The rows of a group lie close to one hidden flat surface of 12 dimensions, which may be shifted away from zero. Surfaces can cross.
Known rows, each followed by its group:
[ 51  33  -4 -10  23   4  30  21  -2 -12 -33   7  23  27   9  17  23 -18
  13] | (1)
[-12  -5 -24 -17  -4 -12 -33   4   7  16 -16 -21 -33 -36   8 -11 -12  -2
 -16] | (1)
[  0   4 -66 -38  13  -2 -40  -7 -16  27 -11 -41 -42 -29  32  -7   4 -11
  -5] | (2)
[ 34  14 -36 -37  35  11  -4  -5   2  -2 -17  22 -28 -12  34  18  21 -37
   1] | (3)
[  5 -22  25  11   3  23   1  29  18 -26  -5  -3 -64 -39   2 -38  46 -12
 -19] | (4)
[  1  10   2   0  -9   3  -6  25  -5   5 -15  -1 -12  -6   3 -15  19   6
   0] | (2)
[-18 -11  42 -36  12  16  -8 -30  -5   1  25  17 -27  30 -17  25 -26  29
 -12] | (0)
[-17 -16   1   1   9   3   2 -37 -15 -12  30  -3   6 -12 -18   0 -34  14
 -40] | (4)
[ 32  25 -26 -37  17 -25  19 -12  -8   2 -34  -3 -33 -13  20   0   0  -7
 -13] | (1)
[-29  18  23  33  14  -9  18 -10 -19  -1 -13  20  -2   5  14  -2  -1   1
  25] | (2)
[  8  -9  -5  -9   7 -23   0 -15  14   9   8 -16   2   7  30 -22   3  15
  17] | (1)
[ -2  -7  -4   8 -19  -9   2  22  -6  -8 -13   3  22  -8  32  -8 -11 -30
 -15] | (0)
[-31 -17 -34 -14 -11 -11 -16 -19 -33   3  23 -21   6 -12  22 -12 -14   8
 -31] | (0)
[-15 -27  12  -4  -9  10 -17 -24 -19  13  47   8  -7   8  30 -28 -17  14
  -4] | (2)
[-34   1 -23 -16  -8   9 -15   1 -28   6  -3 -13  -4   9   3  10  -3 -11
 -19] | (4)
[ 27 -10  38  11 -53 -35   0  43  -4  12   1  13  44  14  64 -46 -15  21
  21] | (3)
[ -3  17 -32 -29   8 -14  33 -34 -20   0 -10  24  -3  15   4  23  -8 -37
 -17] | (5)
[-29  -1 -48  -5  23 -14   1 -62 -16  18  23   2  -3   6  26   8  -8 -22
  21] | (3)
[-47   7  10  15  28   5  29 -11 -10 -14  -4 -29  -6  27 -34 -23  37  22
 -18] | (3)
[ 38  -2 -29  17 -11 -17 -14 -31  20  43  34 -31  13 -14 -11 -37 -23  36
  34] | (2)
[-16  13 -42  13  -8  30 -39  -7  -6  36   6  -9  34 -14 -66  12 -49  -7
 -31] | (3)
[-11  30   0  18   3 -16 -14  21 -29  25 -24  24  21   3  47 -23   0  12
  26] | (5)
[-55 -15  -3  54 -19 -22  -6 -12  17   9  -4 -15  -2 -38 -14 -16 -28 -22
  10] | (1)
[ 12 -13 -16  20 -25  37 -25  20 -20   4  21  12   8 -20  13   8  -4 -39
   7] | (1)
[  0  12   9 -36  -8  22   5  30 -17   0 -18   0 -21  32  -8   1  22  -7
 -24] | (4)
[-10   5  -1  -5   6  17  -4   8  -9   5   3   9  -6   9  -3 -19  26   9
  -9] | (3)
[-12   3  -8 -27 -30 -18  50 -39 -29   4   7  30 -43  13   1  -3  -3 -35
 -14] | (4)
[  3   3  24 -16 -18  25   4  19   0   7  -2   1   8  40 -35  13 -12  -6
 -12] | (5)
[-21  17  -2   3 -18  30 -33  34 -40  18  -2  17  12   9  -5   9   3   6
  -5] | (2)
[  3  -1 -17  41 -41 -20  27  22  24  -4 -10  16  17 -19 -12 -11  32 -38
  27] | (3)
[-18 -11  32  10 -10   9 -25  19  -3   2   9  11  -4  -5   7  -7  -2  27
   5] | (2)
[ 41   6 -27 -27   9 -16   8  -7  25   7  -7 -14 -33 -14  -1 -22  27   9
   4] | (2)
[ -6  -3   7  53  -7  -2  31  -1  -3 -17  -6   3  16 -14   5   0 -13 -50
  12] | (3)
[ 10 -12 -12 -17 -15 -10   1  -1 -10  -1  20  51   3  -6  46 -38  26   0
 -14] | (5)
[  0  27 -21 -29  29   4  -3  -6 -15   6 -17   3   2  16 -10  19   6  12
 -11] | (5)
[-25 -10 -20   0  13  -2 -24  -4 -16   1   2  -9 -15 -19  46 -10   6 -10
   2] | (0)
[ 36  13   1  27  -1  -8  53 -25  14 -18  -9  27 -16 -34 -38  10  -7 -30
  -2] | (3)
[-17   3   6  19 -18 -28  20  15   4  -7 -11  -2  -5 -10  -6 -35  38  24
  -1] | (5)
[-44   0 -24  54  43  29 -56  -8 -13   6  21 -23   7 -38  -1   4  14  26
  36] | (5)
[ -1 -17  21  13  15  26   0 -16  14  -4  27 -14   8  22 -20   7  -8   2
  11] | (4)
[ 10 -13  13   5 -14  15  17  22   2 -22   3  26   4  -5   1 -20  20 -23
 -29] | (5)
[ 13  -4  22 -16   2  23 -14  29  -5  -6  -2  12  -5   3  14 -21   9   7
 -30] | (4)
[ 36 -21 -10 -35 -39 -31  18   1  34  -5   0  43  -3  -6  32   1  -1 -44
  -5] | (0)
[-13 -22  -2 -24  -4   2  -9  -4  12  -6  25   4 -10  14  -5   3  28  15
  -3] | (2)
[ 39  13 -21 -29   9 -11  -6  -9   1   6 -20  20 -15 -33  13   8 -31 -12
 -26] | (4)
[ -6   3  -3  24  -6 -17  -8   1  -5   2  -2  -3   2 -35   1 -26  -5  26
  -4] | (5)
[-15  -8 -28   1 -15  24  -7   0 -36  -3  29  67   7 -14  27 -11  30 -30
 -18] | (5)
[ -3  -1 -31  20 -33 -13 -14  -9   3  18  25   5  12 -19 -25  15   6  16
  37] | (3)
[  6 -17   8   0 -14  21  10  -8  25  -4  31   7  12  21 -50  15   7  -3
  -1] | (5)
[-53  -9  -3 -30 -54  -5 -15  14 -34  15  10  37  -7  25  21   7  12  -8
  -8] | (0)
[ 27   1 -27  -7   6  14 -35  24  19   1 -10   5 -15 -41   1   8  23  -4
   4] | (0)
[ 22  28  37   5   3   4  40  12 -24  -2 -18  41  13  28   6 -21   4   5
 -11] | (1)
[ -9 -15  -4  -1  20  22 -32   1   7  -6   4 -28 -20 -19   1  11  -6  -4
  -4] | (2)
[-28  27  11  40   3  18 -11  25 -40   9 -19  21  24   2  11  -2  -7  -6
   9] | (4)
[ 16 -11  27  30 -12  -3  16  18   4  -8   8 -13  19   8  21 -30   8   1
  17] | (1)
[ 31  13  42  32 -16  34  -6  31  -7   6  18  72  13 -13 -20 -29  20  26
   4] | (5)
[ 41   8 -23 -19   9  -1   8 -22 -16   3  14 -14   3   4   8  15 -13   6
   7] | (1)
[-51   4   6  34   4 -17 -17 -17  -6  21  -7  -2 -37 -38   6 -35 -16  12
  11] | (1)
[-38 -30 -16 -21  -8   3 -12 -24  -8   1  32 -28 -25   8   3  -4   8   2
 -13] | (4)
[-18   5 -16 -27 -41 -17 -12  14 -24  12  -7  44 -15  -8  21  10   9 -10
  -5] | (2)
[ 16  -3  22  32  56  36   5  10  29 -20 -17 -14  -8 -11  -1 -19   8 -30
  -5] | (3)
[-48 -22  -3   2  21  30 -12   5  -1 -25   8 -37  13  25 -13  32  13 -21
 -13] | (2)
[-28   3  25  10   5 -17  27 -33 -39 -11 -10 -20 -22 -14   6  -6 -65  -3
 -42] | (2)
[ -6   1 -15  -8 -51 -28 -20  47  21  23  -4   2  10   9  -3 -24  60  37
  32] | (4)
[-17 -28 -28  -9 -51 -12   4  18 -13 -13  11  -9  47   5  16  -7  -9 -33
 -42] | (0)
[ -5  13  -6 -30  23 -12  10 -14 -13   4 -12  32   1  29  43  11   9 -11
   8] | (0)
[ 11 -38 -26 -11  13  -3 -23  -3  37 -21  22  -5  26 -25  14  -3   7  -5
 -27] | (4)
[-22   8   2 -17   1  18   6 -14 -38   0  12   4 -20  12 -22  -2   2  19
 -33] | (2)
[ 29   6  11 -12  27  17  -7  34  11  -9 -26 -12  11  17  20  -4  14  -7
  -5] | (1)
[-32 -40 -12  24 -21  13 -36   2  15  -1  39 -34   5 -23 -15 -10   6   9
   3] | (5)
[-20 -30 -20  -9   8 -13   0 -37 -11 -12  16  -4 -29 -35  43 -18 -20 -27
 -32] | (4)
[-16  18  -9   4  10   8 -19 -33 -47  24  15  45   5  -4  28  17 -42  -5
  14] | (0)
[-49  23  -4  33  25  -9   5   5 -16   3 -44 -30  22   9   3   9 -25 -27
   1] | (1)
[ 11  10   6 -35   9  31  20 -27 -42   3  14  55 -15  15   0 -14 -21 -17
 -59] | (3)
[ 14   0   0   3   2  27   2   2   3  -1   7   9  21   5 -30   1 -15 -17
 -28] | (3)
[ 24  30  25  20   5   9  15   8  -3  -3 -14  37  17   0 -36  13  -5  18
   2] | (0)
[-38 -10  17  47 -11  -1 -15  23   5   8 -15 -17  35  -1  15 -18 -31 -25
   4] | (1)
[-34  12   7  32  16  32 -25  10 -40   6 -10  -7 -25 -24   7  -9  -9  -6
  -2] | (1)
[-13   2  -4  20  15  18 -22 -25 -16  15  44  21  31  12 -11   3   4  43
  26] | (0)
[ 35  21 -21   5 -39 -36 -12  25 -19  21 -31  19  24 -46  41 -18 -50 -12
 -14] | (0)
[-13 -13  16  20 -28  -5 -37   5   6  21  11   6  14 -13  13  14 -48   0
  27] | (0)
[ -4  -9 -28  -9   8  31 -35  34   5 -15 -16 -25  11 -14   0  33   6 -37
 -21] | (0)
[ -4  14 -11  -8  26  -1  -1 -41 -36   4  11  -2 -40 -18  10  16 -11  23
  10] | (3)
[  7  -4   5 -16  -8  24  -8   7  -2   8  23  32  12  25  -9   1  15   5
  -3] | (5)
[ -4  16   4   9 -21  11  -8 -10 -16  27   0   5  -8  -2 -33  20 -43  -4
   8] | (5)
[ 12  14  12 -14 -12  -3  22   0 -11   2 -30 -27 -32  -2 -16   9 -42 -25
 -25] | (4)
[ -8 -13  10  16 -20   0  -8   7 -14  -2  21  36  23 -14  17 -28  -6  10
 -20] | (4)
[  8  -6   0  34  13  29 -17  13  31   6   7   9  -6 -27 -21 -32  22 -13
   5] | (3)
[-30 -18  15  28 -21 -15  26  -5  14 -14   0 -14 -25 -24 -20 -31   5 -10
 -20] | (1)
[-33  -9   1  -4   2  -7   7  -7 -16  -8   1  10 -13   6  31   1   9 -21
  -1] | (2)

New rows, each followed by its group:
[-20 -10 -15  19 -28   0  -8   8 -26  -2   1  -9 -12 -32  21  -2 -13 -32
  -6] | (3)
[  5  23  -8  24   8  32 -12  33  -5   1 -10  23   1  -5 -19  16  51   0
  34] | (3)
[  5  12 -26 -35  53  42 -39  -6 -40  10  12  48  13  15  57   8   9  -8
 -12] | (5)
[-23 -18  12   6 -40   7 -20   3 -35  12  33  24  32   6  22 -11 -37   3
 -18] | (0)
[ -1 -14   4   6 -42  -1  -7  19 -19  -1  36  48  43  -1  12 -40  21  27
 -26] | (5)
[ 20   9 -25 -20   7 -18  -2   9  23  10 -19 -12  13   7   4  -9  13   2
   2] | (3)
[  2   4 -18  13  15  15 -14 -23 -13  -4  11 -16 -19 -30 -20  33 -15   3
  10] | (3)
[-18 -40  48  -9   8  -3 -25   1  39 -31  12  14   0  -6  18  37 -19   4
   2] | (2)
[ 20  46  -1 -39  24  -8  -2   4 -23  21 -46  -5 -15  16   2  12 -22  21
 -11] | (4)
[-19   2 -17  28  15  -8  10 -32  -6  11  12  13 -11 -12  19 -13   9 -16
  31] | (3)
[ -2  13  14  13 -16  -7 -10   7 -44   7  -4  -5  -5 -17  23  -2 -29  24
   4] | (3)
[-31   5  28  27  10   9  -7  -9 -37   6   4  46 -22 -14  47  -6 -14 -15
  19] | (2)
[ -8 -34  10  -6  44  40 -44  -7  18  -1  31 -17   0  14  30 -10   0  -4
   2] | (1)
[  6  -4   0   2 -14  20  11  26  -9 -20 -12  26  16  -5   8  13  -2 -52
 -28] | (0)
[-23   8 -54  -5   5   7 -26  19 -21  21 -16  23  13   9  69   5  32 -60
  32] | (3)
[ 12  37 -57 -27  25   0  -9  14 -14   4 -42 -38   9   7  -7  47  16 -11
   8] | (1)
[-29   3  -7 -42 -11 -20 -11  -5 -22   5 -13 -17 -32  -4   1   8 -14  24
 -31] | (0)
[-24  16  20  24  19 -16  16  20   1  -1 -41  -5  26  26  33 -20   0 -19
  10] | (1)
[-10  -9  16 -47  -8   8  -9 -18  -3  20  12 -37 -20  44 -22  10 -36  19
 -17] | (5)
[-24  15  -3  14  -7   7   3 -24 -35  20  17  23 -11  -5 -19 -19  -9  18
  -8] | (3)
[ 19  12   3 -29   9  -3   3 -17   4  11  -4  -3 -17   7 -21   7 -21  19
 -14] | (5)
[ -9 -19   7  36  10  59 -11  -6 -22  -8  31 -22 -13 -17 -21 -16 -16 -26
 -22] | (2)
[ -3   3  -9 -14   6 -39  32 -43   1  11  19  16  -3  23  16 -23  21  25
  17] | (3)
[-13  -4  22   2  24  15  -2 -12  -5   4  21  17  -1  28  14 -22  18  19
  11] | (1)
[-25   2   8  10   5 -22  12 -25  -3   9  -4 -29 -16   5  -1 -12 -16  12
  13] | (5)
[  8  23  13  -7  10 -13 -30  30  18   6 -39   3 -22 -27  -5  18   9  36
  19] | (2)
[-12   5 -31  17  -1 -10  13 -41 -38  -4  24   9 -26 -51 -12 -23   1  19
 -27] | (0)
[-26   2  12  19 -16  -9  34   1 -28 -17  -6  19 -13 -12   8 -31  13 -11
 -29] | (5)
[ -1   7 -19  14 -13  18  -7   3 -19  25  20  23  24  19   7 -12  17 -10
  25] | (2)
[ 24  11  27   8  12   0  47 -16  -7 -21  -8  13 -11  -2 -14  -5 -11  -5
 -22] | (3)
[ 14   2 -52 -27   3  -5   6 -62  16  22  38  27 -19 -11 -48  14   9   9
   1] | (3)
[-23  -1 -23  30   8  -1  23 -20   8  -9  -3 -14  -6 -16 -30  -3   8 -31
  -5] | (3)
[ 22  24 -10 -16 -36   0 -21  18  13  38 -16   7 -37 -17 -47  16  -5  14
  22] | (5)
[ 12 -15   2   9  31  -8  -8 -18  22 -14  11  -1   6 -28   7 -14  -8  17
 -11] | (4)
[  6 -35 -17  14 -46 -11   6  -2  34 -17  18 -11   3 -42 -34  11 -13 -27
 -16] | (0)
[ 13   1  -2  -6 -10  -3  27  -7  17 -14   2  -9 -33 -21 -65 -10  24  23
 -31] | (3)
[-18  32 -22  -5 -15 -19  -2   4 -15  33 -40 -19   9  20  -4  31 -35 -25
  24] | (5)
[-22  -3  11   0  16  11 -25 -32   1  18  19  37 -33  -2  11  31 -11  -1
  45] | (0)
[ -6 -29  -7  -8 -13  33 -21 -23 -16   1  44 -10   3 -12 -26   1 -45  -8
 -47] | (3)
[-22  -2  15   7 -14   0  21 -30 -16  -4  25   9 -20  -2 -45  -2  -4  29
 -16] | (2)
[  0  -2 -24 -12  -6  13  -9  13   1 -11   5   2  18  -4 -26  12  21   4
 -28] | (5)
[ 22   1   5 -18  20   1 -10  31  16  -7 -21   9  12   9  38 -17  25  -2
  -7] | (4)
[ -3   5  -5  33  -4   2  15 -31   0   7  25  34   3 -16 -29   5   0   0
  23] | (5)
[ -8  16 -25  -4  12 -10  36 -16   9   0  -4  23  11  30 -20  -4  45 -13
   9] | (3)
[ 16   0  10 -32 -29 -32  31 -29  -1  24   9   2   5  45  12  -6 -36  -2
  10] | (4)
[  0  -3  -9  25  -7  -5  14  14  21 -11 -18 -38  14  -9 -22   2   1 -24
   1] | (2)
[  1   2  21  14  26  33   2  16  19   8 -10  11  11  11 -15 -62   4 -13
 -43] | (3)
[-14  10  12  12  -1 -21  28  -4  -7  -2 -25 -12 -47 -13  14 -25  10 -10
  10] | (4)
[-26 -23 -20 -24 -38 -44  24 -21  -5 -11  13 -20  27   8 -13 -10 -20  10
 -52] | (4)
[-43 -16 -22  37 -23  47 -17   1 -31  -5  33 -10  16  -6 -37  29  -1 -33
  -3] | (1)
[ -2  17 -11  -9 -35 -12  21   3 -32   4  -7  15   5   3 -18   6  -5   5
 -22] | (3)
[-14  -7  -3 -14   3 -15  43  -3 -18 -27  -9   8  37  32  33 -12  -2 -38
 -44] | (5)
[-10 -13   7  54 -23 -33  29 -31   1   2  16  -6  26 -16  11 -19 -44 -19
  21] | (3)
[ 23  17  10 -28  35 -14  20 -13  -9  -1 -26 -30 -22  10  16 -28 -13  19
 -27] | (2)
[  8  15  21   4  14   9  26 -22 -40 -10  11  16  33  34   6  29 -33   3
  -1] | (3)
[ 17   3  38  34 -20   9  31  19 -36 -27  10  28  63  38  37  41 -12 -23
  40] | (3)
[ -6   3  31  43 -11 -46  14 -12  24  -2 -14  13   7 -28   7   6 -34   7
  38] | (2)
[ -9   7  26  -1   7   3   5  12 -24  -5 -22 -16 -24  -6  15 -23 -20   5
 -31] | (4)
[ -4  22 -56 -31  -9   2 -45  21 -22  30 -24  -3 -14 -19  11  25   3  -8
   3] | (2)
[ 13  12  26  19  30   7  13   7   7  -9 -13  31 -26 -14  18 -28  32   3
  13] | (4)
[ 39  -4  -1 -41  36   4  -5  14  41 -12 -19  -7   7  23  18  15  20  -8
   2] | (2)
[ 22  22  -7  44  17  -4  -6 -22  -8  14   6  22  21 -36  -2  -2 -27  16
  29] | (0)
[ 16   6 -26   2 -28  12  -5  -2 -18  24  19  -4  -8 -13 -26 -22  -1   6
 -10] | (2)
[-30  18  -6  28   4  -9  13  -9 -20   3 -28  -6 -47 -34   5  -8  -2 -23
   8] | (5)
[-45 -21  11  24 -20 -27  11 -26 -17 -10  25  -7 -28 -38  -1 -46  -1  33
 -27] | (4)
[-27 -23 -23   4   2 -18 -40  -3  32   2   6 -16  -3 -21  20  28   8  -4
  43] | (2)
[  2  16  14  17  -5 -40  24   1  18  11 -24  11   1  -4   6 -31   3  14
  18] | (1)
[-28   6   2  -5  46 -21 -13 -32  31  22  -1  -3   8  26   3 -13  -1  31
  27] | (1)
[-22  19 -29  22 -27 -32  26 -51  -8  38  31  52  -7  -8 -32 -26  20  23
  32] | (3)
[ 46  -9   0  34 -24  20  25  17  25  -4  10  -2  17  -9 -30 -28   6 -32
  -1] | (2)
[ 31  21  41  -8  12  -3  25  20 -10  -1 -52 -20  -3  19  32 -11 -52 -30
 -19] | (4)
[ -4   9  -9  11   2  -8   3 -11  -4  -1  -2   7  10 -17 -18   7 -16   6
 -12] | (4)
[ -9  20   8   0  10  -5  19   7 -13 -14 -24 -29  23  12 -40   8 -18  24
 -40] | (5)
[ 10 -13 -18 -32  31  12 -21 -27  13  -5  12 -26 -27 -18 -13  15 -15  11
 -26] | (4)
[ 19  -7   7   0 -13  19  -6  16   2  -2   4  -6  10  -3 -12  -4 -16  -9
 -21] | (2)
[ 22  -4  -4 -29  -9 -32  12   4  13 -12  -6 -12  13  -6  -4 -26   1  36
 -46] | (5)
[ 36  26   3  55  11  18  -4   9 -10   5  -5  -9  -5 -39 -15   8  -4   8
  44] | (1)
[-19  -9  15  13  56  29 -20 -12  35  -2  10  10 -23   4  -8 -13  41   6
  23] | (1)
[  1   2 -34 -14   4 -20  20 -17  -5   9  -4  -9  14  25  32 -12   7 -27
  10] | (2)
[-28  29 -30  33  10   4 -31   9 -20  20 -17  -2   6 -22 -11  11  11  12
  31] | (5)
[ 10  -7 -15 -37 -54  -5  29 -24  -6  21  33  47 -19  27 -17   5  13 -18
   4] | (4)
[-27  -2 -18   7  18 -15 -27 -19  44  27  -9  18   9  -8  -5   3 -16 -17
  21] | (1)
[ 14  11  -5  -3  35  38  13  -4 -17 -16   3  22 -39  -2   4   2  47 -17
   6] | (1)
[-16  18   2 -10  12   2  33  -6 -27 -21 -17 -20 -11  14 -31   9   9  10
 -36] | (3)
[  0 -10  11 -15   2  40  -5  31  13   4 -16 -47 -19  48   0  21  13 -49
  20] | (4)
[-64  -2   8   9  -6 -18  38 -24 -29  -4  -9 -30 -31  22   2 -10  -3 -21
  -8] | (5)
[ -8  -8 -22 -13   1  19 -23  -6 -24  11  38  34  40  27  29   0  15   6
   3] | (0)
[ 23 -17  33  10  48  22  -2   2  35 -17   5  -7  17  23  27  -6   7 -10
  20] | (2)
[ 34 -39   7  -2 -13   1  35 -45  -8 -23  48  -9 -29 -24  18 -21 -25 -20
 -24] | (1)
[-28   3 -22   5   8   8  -4  -9 -17  18   7  19  24  26  29 -19   7 -28
   4] | (3)
[  8  12  16  -9   5  -3  47   5 -17 -29 -20  22   7   9  -4 -14   6 -11
 -52] | (5)
[  2  32 -13   6   9  22 -27  15 -19  17 -18  -3 -11 -23 -39   7  -6  22
 -10] | (3)
